The first 9 rows are patterns. Each new row is the sum of 2 different patterns, raised or lowered, with some noise. Before adding, each is slid sideways (what falls off one end comes back at the other) and multiplied by a number that may be negative. Names go in the order of the patterns.
Known rows, each followed by the names of its patterns:
1.353, 1.415, 1.152, 0.834, 0.263, 0.410, -0.303, -1.288, -0.336, 0.539, 0.370, -1.380, -1.142, 1.523, 1.028, 2.253, -1.062, -0.205, 1.642, -1.606, -1.046, 2.149, 1.890, 0.483, -2.069, 2.168, -0.410, -1.272, 0.608, -0.217, -0.553, -2.207, -0.162, -0.995, 0.831, 1.124, -1.907, 0.585, 2.264, -1.739, 1.969, 0.166, 0.526, 1.773 : J410
0.455, 1.310, -1.004, -2.109, -0.066, 0.153, -1.201, -0.563, -1.468, 0.868, 0.620, -0.663, -0.698, 0.384, 2.139, -0.111, -1.365, -0.381, -0.897, -1.709, -1.484, -1.425, -0.468, -1.169, 0.144, 1.104, 1.488, 1.815, 2.145, 0.706, 1.291, -1.180, 0.187, -0.358, -0.741, -2.102, -0.721, 2.094, -1.992, -0.260, -0.804, 1.457, 2.036, -1.257 : J465
-1.769, 2.039, -0.590, 1.570, -2.245, -0.701, -1.244, -0.455, -1.419, 0.807, 1.925, 1.723, -0.680, -1.708, 0.073, -2.168, -1.649, 0.581, 2.186, -1.125, -1.491, -0.878, 1.698, -1.366, -1.864, 1.756, 1.075, -1.822, 1.956, -1.671, 0.796, 1.435, 2.043, 1.597, 0.368, -1.269, 2.297, 1.428, 1.185, -0.222, -0.181, 0.399, -0.206, 2.312 : J427
-1.892, 1.071, 0.064, 0.057, 1.420, 1.254, 1.975, 1.342, -1.218, -0.398, 2.024, 0.432, 2.034, -1.666, -0.607, 2.175, -0.188, -1.862, 0.809, -1.582, -1.952, 2.364, 1.472, -1.222, 2.120, 0.947, 1.159, -2.028, -2.328, 1.805, -0.239, 2.167, -0.725, -1.798, -1.785, 0.550, -0.326, 2.322, 0.497, -0.910, -0.332, 0.401, -1.649, 0.636 : J616
0.027, 1.342, -0.079, -1.268, -0.963, -0.780, 0.673, -0.698, -2.095, -0.059, -0.127, -2.185, -0.391, 1.700, 0.060, -0.796, 0.747, 1.419, -1.318, -0.752, -2.292, 1.458, -1.283, -0.344, 1.707, -0.345, 2.126, 2.253, 1.341, -2.167, 0.071, -1.000, -0.270, 1.326, -0.148, -0.429, -1.783, -0.834, -1.298, -0.572, 2.294, -0.836, 1.716, -2.156 : J240
-1.217, -2.160, 0.521, -0.153, -0.671, 2.130, -1.158, 1.901, 0.923, -0.500, -0.248, -0.840, -0.585, 0.705, -0.687, -0.026, -1.395, -1.695, 0.672, -1.227, 0.646, 2.120, 1.457, 1.736, 0.354, 1.686, -1.472, 0.635, 0.656, -0.195, -2.285, -2.255, -1.763, 0.020, 1.299, 2.204, 0.883, -0.462, 1.549, -1.662, -0.092, -1.985, -1.680, 0.216 : J205
1.855, 1.866, 0.814, 0.452, 1.393, 1.753, -1.362, 1.207, -0.954, 0.763, -1.693, -1.599, 1.149, -2.062, 0.765, -2.036, -1.061, -2.121, -1.603, -1.904, -2.290, 2.049, 0.345, 0.577, -1.850, 0.053, -1.878, -1.888, 1.209, -2.005, 1.903, -1.449, -0.115, -1.097, -0.204, 1.238, 1.465, -1.320, 1.938, -1.589, 1.962, -0.052, 0.228, -0.219 : J480
-1.101, 1.418, -2.209, -2.311, 2.330, -2.315, -1.997, 0.830, 1.134, -1.090, -0.063, 0.771, -0.789, 1.450, -1.445, -1.699, -0.088, 0.557, 1.019, -0.384, 0.678, -1.980, 0.084, -1.891, -0.455, -1.299, -0.530, -1.710, -2.094, -1.892, -1.328, -0.328, 2.068, 2.054, -0.225, -1.040, 1.033, 2.110, -0.639, 0.233, 0.176, 2.372, -1.356, 2.078 : J253
-0.076, -0.330, 2.139, 0.455, -0.302, 2.293, -0.495, 0.996, -0.538, -2.018, 0.542, -0.982, -0.426, 0.175, -1.876, -0.713, -0.906, -1.032, -2.135, 2.350, -1.669, 2.017, -0.774, -1.331, -0.124, 0.976, -0.935, 0.625, 0.751, 1.461, 0.766, -0.456, 1.540, 1.918, 0.358, 2.222, -0.756, 1.230, -2.185, -2.033, -0.175, -0.102, 2.012, -1.609 : J998

New rows, each followed by the names of its patterns:
2.544, 4.400, 0.356, 1.446, 1.630, 2.198, 3.628, 4.229, 3.421, 2.484, 4.456, 1.779, 3.518, 2.759, 2.317, 3.302, 2.265, 2.640, 4.628, 2.278, 2.162, 3.702, 3.141, 5.045, 3.099, 4.034, 3.876, 1.311, 1.735, 3.747, 4.250, 1.979, 2.550, 2.916, 3.580, 2.555, 4.367, 6.759, 4.740, 5.553, 3.128, 4.121, 3.442, 3.535 : J410 J205
-0.313, -0.114, 0.974, 0.002, 0.795, 2.973, -2.563, 0.620, 0.294, 0.083, -2.106, -1.031, 0.362, 0.994, -1.982, 0.751, 0.240, 1.656, 0.450, -0.186, -0.280, -1.403, -2.431, 0.201, 2.171, -0.593, -1.269, 0.324, 0.938, 0.014, -1.961, 1.369, 0.775, -2.116, 0.844, -2.321, -0.057, 1.686, 1.775, 0.115, 0.089, -2.049, 2.635, 1.342 : J427 J616
0.709, -0.168, -1.301, -0.058, 1.887, -0.067, 1.832, 1.440, 0.616, 0.512, 0.834, 1.828, 3.199, -0.626, 1.888, 0.649, 1.133, -3.303, -1.574, -1.224, -1.408, 3.470, -0.574, -0.862, 0.881, 2.646, 1.135, -1.553, 0.774, 0.628, 0.792, 0.751, -2.527, -0.623, -2.194, -0.182, -0.053, -0.426, -0.421, -1.435, -1.310, -1.857, 1.269, -1.228 : J616 J998
-0.480, 0.286, 2.018, 0.192, 0.472, 0.296, 2.870, 2.713, 1.495, 0.783, 0.940, 1.658, 0.753, 0.481, 0.150, 1.429, 0.069, 1.172, 1.062, 0.752, 0.965, 2.320, 1.705, 2.240, 2.743, 1.560, 2.244, 1.215, 0.049, 1.639, 1.147, 1.135, 0.191, 0.342, 2.912, -0.071, 1.525, 1.527, 1.806, 3.162, 0.088, 0.522, 1.379, -0.298 : J465 J205
1.665, -0.692, 2.418, -0.309, 0.081, -0.543, -0.044, 0.414, 0.189, 2.580, 1.085, 0.505, 0.533, 0.323, 0.233, 1.544, 0.903, -1.527, -2.774, 0.028, 0.339, -0.954, -0.296, 1.291, 0.175, 2.133, -0.925, 2.624, 3.284, -1.800, 1.868, 2.021, -1.896, 0.172, -0.369, -0.444, -0.028, 0.930, -0.257, 1.675, 0.847, 0.752, -0.264, 0.401 : J205 J253
-1.173, 1.368, 2.852, 0.044, -0.602, -0.665, 0.124, -2.562, -1.530, 1.912, 0.202, -2.850, 1.861, -1.667, 0.417, -0.460, 2.296, -0.076, 0.787, -1.968, 3.038, 2.398, -0.530, 0.956, 0.919, -0.299, -1.010, 2.322, -1.560, 1.211, -0.072, 0.289, -1.104, 0.325, -1.147, -0.724, -1.871, 0.641, 1.075, 2.361, -0.690, -0.522, 0.147, -1.245 : J427 J253
-0.380, 0.471, -0.105, 0.081, 0.288, 2.835, 2.303, -3.251, -0.419, -2.102, 3.235, 0.649, -0.241, 1.797, 1.124, 1.114, 0.340, 3.184, -1.829, -0.265, 1.578, -2.579, -1.658, 0.326, 0.593, 3.627, -2.978, 0.642, -1.856, 1.046, 0.502, 0.563, -0.904, 0.156, -2.899, -1.486, 2.092, -0.312, 0.601, 1.134, 1.004, 3.128, -1.620, 1.785 : J616 J480
-0.594, -0.991, -1.308, -2.543, -3.685, -4.220, -2.499, -3.736, -1.730, -2.273, -1.968, -1.741, -1.258, -1.644, -2.527, -3.925, -0.842, -2.694, -2.450, -2.019, -4.052, -0.341, -2.703, -1.641, -0.105, -1.160, -0.566, -2.533, 0.312, -0.782, 0.510, -1.473, -1.176, 0.007, -2.701, -2.373, -3.775, -0.668, -1.004, -0.437, 0.005, -1.436, 0.433, -2.064 : J465 J480
0.616, 0.482, -1.433, -1.435, -1.319, 1.196, -2.260, -2.235, 1.336, -2.200, -2.666, -2.571, -1.236, -3.255, -3.720, -1.150, -1.945, 1.877, -2.620, 0.130, -2.041, -3.095, -2.120, -4.469, -3.054, -3.851, 1.775, -2.281, -0.516, -1.680, -2.812, -0.497, -0.229, -0.319, 0.505, -1.008, 0.368, -3.637, -0.442, -3.149, 1.702, -0.465, -2.371, -1.119 : J240 J480
1.730, -0.044, -0.405, 0.118, -2.376, -0.031, -1.226, -3.439, -1.371, 0.068, -1.693, 0.714, -2.571, 0.571, 0.408, -2.317, -0.272, 1.189, 0.022, 2.503, 0.951, -0.051, 1.351, 2.663, -2.884, -0.013, -0.032, 2.703, 0.391, 1.028, 2.744, 0.442, 1.894, 0.042, 0.416, 0.956, -1.239, -1.775, -1.491, -1.597, 2.792, -3.425, 1.172, -2.318 : J480 J998
-0.450, 1.777, 1.804, 0.632, 0.240, 2.541, 3.042, 1.184, 1.115, -1.651, -0.497, -0.108, 1.197, 0.377, 3.071, 2.191, 3.483, 1.481, 0.315, 3.217, 2.943, 1.731, -0.218, 0.930, 0.422, 1.767, -2.186, 0.534, 0.152, -0.311, 3.040, 2.336, -0.764, 2.734, 1.488, 2.800, 0.826, -1.556, 2.994, 0.078, 0.439, -1.040, -2.007, -0.944 : J616 J205
3.454, 0.166, 1.492, -0.170, -1.478, 3.198, -0.795, 0.078, 1.130, 3.120, 1.560, 4.836, 0.825, 4.576, 2.124, -0.030, 0.326, 1.479, 2.324, 2.371, 2.631, 2.791, -0.018, -1.448, 3.261, 1.576, 2.985, 2.643, 4.282, 4.819, 0.887, 2.767, 1.662, 1.113, 3.675, 1.044, -1.465, -1.928, -1.196, 1.597, 3.826, 2.336, 1.657, 0.476 : J427 J205
0.348, -1.647, -2.453, 0.676, -2.495, 1.333, 0.041, -3.058, -1.561, 0.518, -1.439, -0.814, -1.959, 0.750, 1.838, -1.780, -0.649, -0.489, -0.185, -1.111, -0.072, -0.628, -1.200, -3.040, -0.190, 0.044, 0.906, -2.059, 0.821, -0.983, -1.098, -1.344, -2.389, -2.507, -2.599, -0.005, -1.969, -0.932, -0.061, -1.619, -1.783, -0.880, -0.642, 0.564 : J616 J240
1.420, 4.475, 3.837, 1.274, 1.821, 2.403, 2.940, 2.709, 3.234, 1.900, 2.730, 3.435, 4.147, 3.032, 4.183, 3.686, 2.211, 1.912, 3.419, 4.210, 2.671, 4.440, 3.719, 4.186, 3.142, 1.555, 2.301, 2.821, 1.934, 1.994, 4.098, 1.262, 3.893, 2.033, 3.718, 3.622, 1.421, 4.788, 3.445, 2.791, 2.310, 1.408, 4.657, 3.736 : J465 J205
2.017, 2.174, 0.036, 0.947, 0.690, 1.189, 1.914, 1.378, 0.448, 0.363, 3.132, -2.227, 2.805, 0.697, 2.656, 3.331, 1.103, 1.348, 0.355, 0.720, 0.646, -0.649, -1.785, -0.754, -1.947, -0.848, 1.541, 0.712, 2.199, -0.659, 3.925, 1.145, 0.945, -0.815, -2.350, 2.298, -0.139, -0.707, -0.748, 0.212, 0.569, 0.513, 0.324, 1.418 : J205 J998
-4.670, -3.518, -5.645, -1.020, -4.964, 0.149, -0.550, -3.112, -3.116, -5.586, -1.891, -2.625, -3.217, -5.299, -4.531, -3.873, -5.009, -3.406, -3.761, -1.178, -0.214, -2.598, -2.032, -1.703, -4.203, -0.876, -1.990, -2.333, -3.533, -2.432, -6.600, -1.467, -4.298, -0.994, -1.253, -3.257, -3.118, -3.188, -3.731, -5.049, -5.523, -3.623, -3.475, -5.956 : J205 J998
4.045, 3.860, 4.247, 2.319, 5.123, 2.571, 5.258, 1.361, 2.208, 2.638, 3.417, 3.015, 3.667, 4.940, 3.464, 2.940, 1.474, 3.225, 1.503, 2.146, 2.738, 3.688, 1.748, 1.812, 2.736, 5.471, 3.634, 2.135, 4.020, 4.646, 3.228, 4.312, 2.499, 3.935, 5.521, 3.846, 5.407, 3.142, 3.247, 3.675, 3.163, 5.354, 2.016, 2.276 : J427 J253
1.662, 0.164, -0.535, 1.098, -1.351, 2.179, 0.718, 0.115, 1.795, 2.367, 0.156, 2.813, 4.412, -0.756, -0.961, 1.986, -1.125, -0.792, -0.597, 2.019, 2.825, -1.066, 1.562, 0.299, 3.051, 4.057, 4.291, 1.294, 2.508, -1.392, 1.039, 1.683, 1.069, -0.517, 2.027, 2.244, 1.392, 0.089, 0.654, 2.296, 1.709, -0.649, -0.031, 1.085 : J465 J616
0.957, 1.458, 2.571, 2.718, 0.592, 0.800, 1.795, 3.891, 4.334, 0.799, 2.545, 1.943, 0.937, 0.993, 2.086, 1.980, 1.990, 1.249, 1.790, 2.171, 2.419, 1.458, 0.919, 1.664, 2.716, 1.298, 1.678, 1.972, 0.391, 0.576, 0.068, 1.824, 1.874, 0.125, 2.215, 3.689, 2.745, 4.177, 4.436, 1.532, 2.271, 1.760, 1.114, 1.351 : J465 J616
0.347, 1.968, -0.801, 1.893, 1.196, 2.386, 1.910, 1.337, 1.908, -1.114, 0.356, 1.757, -0.527, -0.273, -2.015, -0.621, 0.485, 1.657, 1.247, 0.290, -0.092, 1.578, -1.246, -0.365, -0.192, -1.200, 1.219, -0.588, -0.160, 1.804, -0.098, 1.018, 1.661, 0.899, 2.605, 2.286, 0.874, 1.302, 1.005, -0.791, 0.930, -0.219, 1.489, -0.533 : J205 J480
-0.974, -2.094, 0.458, 0.448, 0.915, -0.028, -0.478, -0.899, -2.742, -0.348, -1.257, -0.454, -2.578, -0.432, 0.796, -0.660, 1.249, 0.540, 0.454, 1.775, -1.397, 0.372, -0.314, -0.911, -0.577, -0.413, 1.704, -1.066, 0.824, -2.281, 1.687, -0.200, -0.771, 0.851, 0.589, -1.579, -1.183, -0.714, -0.630, -1.951, -1.197, -1.040, -0.641, -1.032 : J465 J998
-1.421, 1.475, -0.367, 0.590, -0.049, -1.469, 1.504, -2.511, -1.507, 0.186, 0.274, -0.859, -2.981, 2.668, -0.182, -0.705, -0.681, -0.235, -1.667, -2.889, 0.383, -2.005, 1.572, -0.124, -1.533, -0.340, 1.445, -0.621, 2.110, -0.751, 1.340, 0.241, 1.918, 0.823, 0.862, 0.327, 1.260, 1.231, 0.034, -0.884, 0.477, 1.324, -0.702, -0.482 : J410 J480
0.498, 0.800, 0.267, 0.236, 1.692, -1.250, 1.658, -1.323, 0.128, -1.104, -1.798, -0.321, -2.420, -0.622, -0.415, -0.496, -2.561, -1.225, -2.446, -0.335, 1.297, -1.319, 0.226, -0.028, -0.659, -0.194, 0.038, -0.969, -2.129, 1.581, -2.172, -0.878, -1.454, 0.965, 1.846, -0.342, -0.713, -0.492, -0.600, 1.944, 0.909, -0.432, -0.071, -0.757 : J616 J480
4.890, 2.047, 3.421, 1.094, 3.479, 3.146, -0.415, 0.163, -1.445, 2.091, 3.461, 1.127, 2.158, 2.934, -1.357, 1.972, 2.276, 2.368, 0.395, 4.189, 2.716, 3.016, 4.094, 0.850, 2.974, 3.418, 1.432, 0.825, 0.302, 5.626, 3.635, -1.292, 3.996, -1.380, 2.776, 3.199, 2.103, 0.565, 1.272, -0.710, 0.972, 2.765, 2.167, 2.274 : J410 J616
-0.138, -2.877, 0.232, -0.269, 0.725, 1.019, 1.733, 1.005, 1.350, -1.017, 0.742, -0.205, -2.378, 0.763, -1.734, -0.957, -1.290, -1.535, 0.283, -0.480, -0.297, -0.724, -0.516, -2.248, -1.577, -2.182, -2.388, 1.788, -0.335, 0.266, -2.531, -1.148, -1.256, -2.437, 1.113, -0.465, 2.241, -0.267, -0.145, -0.020, -1.222, 1.193, 1.341, -1.294 : J205 J480
-0.127, 4.676, 0.000, 1.194, 2.044, 2.769, 3.570, 1.272, -1.552, 3.700, 2.787, 0.630, 1.070, 3.000, 2.063, 0.605, 4.448, 1.212, 2.312, 0.403, 0.906, 0.791, -0.175, 0.120, 2.683, -0.047, 4.301, 5.508, 4.276, -1.047, 0.154, 0.720, -0.551, 1.265, 2.013, 3.149, -1.031, -0.524, -0.427, 2.704, 2.381, -0.803, 4.806, 0.606 : J427 J240
1.024, 2.129, -1.440, 0.451, 1.938, 0.652, 0.676, 2.452, 1.068, 3.081, 0.029, 2.906, 2.481, -0.595, 2.196, -0.811, -2.002, -0.903, 1.384, 0.742, 0.513, 2.345, -0.335, 0.746, 1.525, 3.926, 3.298, 3.209, 1.406, -1.427, 0.006, -0.834, 2.849, -0.035, 1.353, 1.191, 3.397, 2.929, 1.477, 1.512, 3.058, 2.205, 1.153, 1.636 : J240 J205
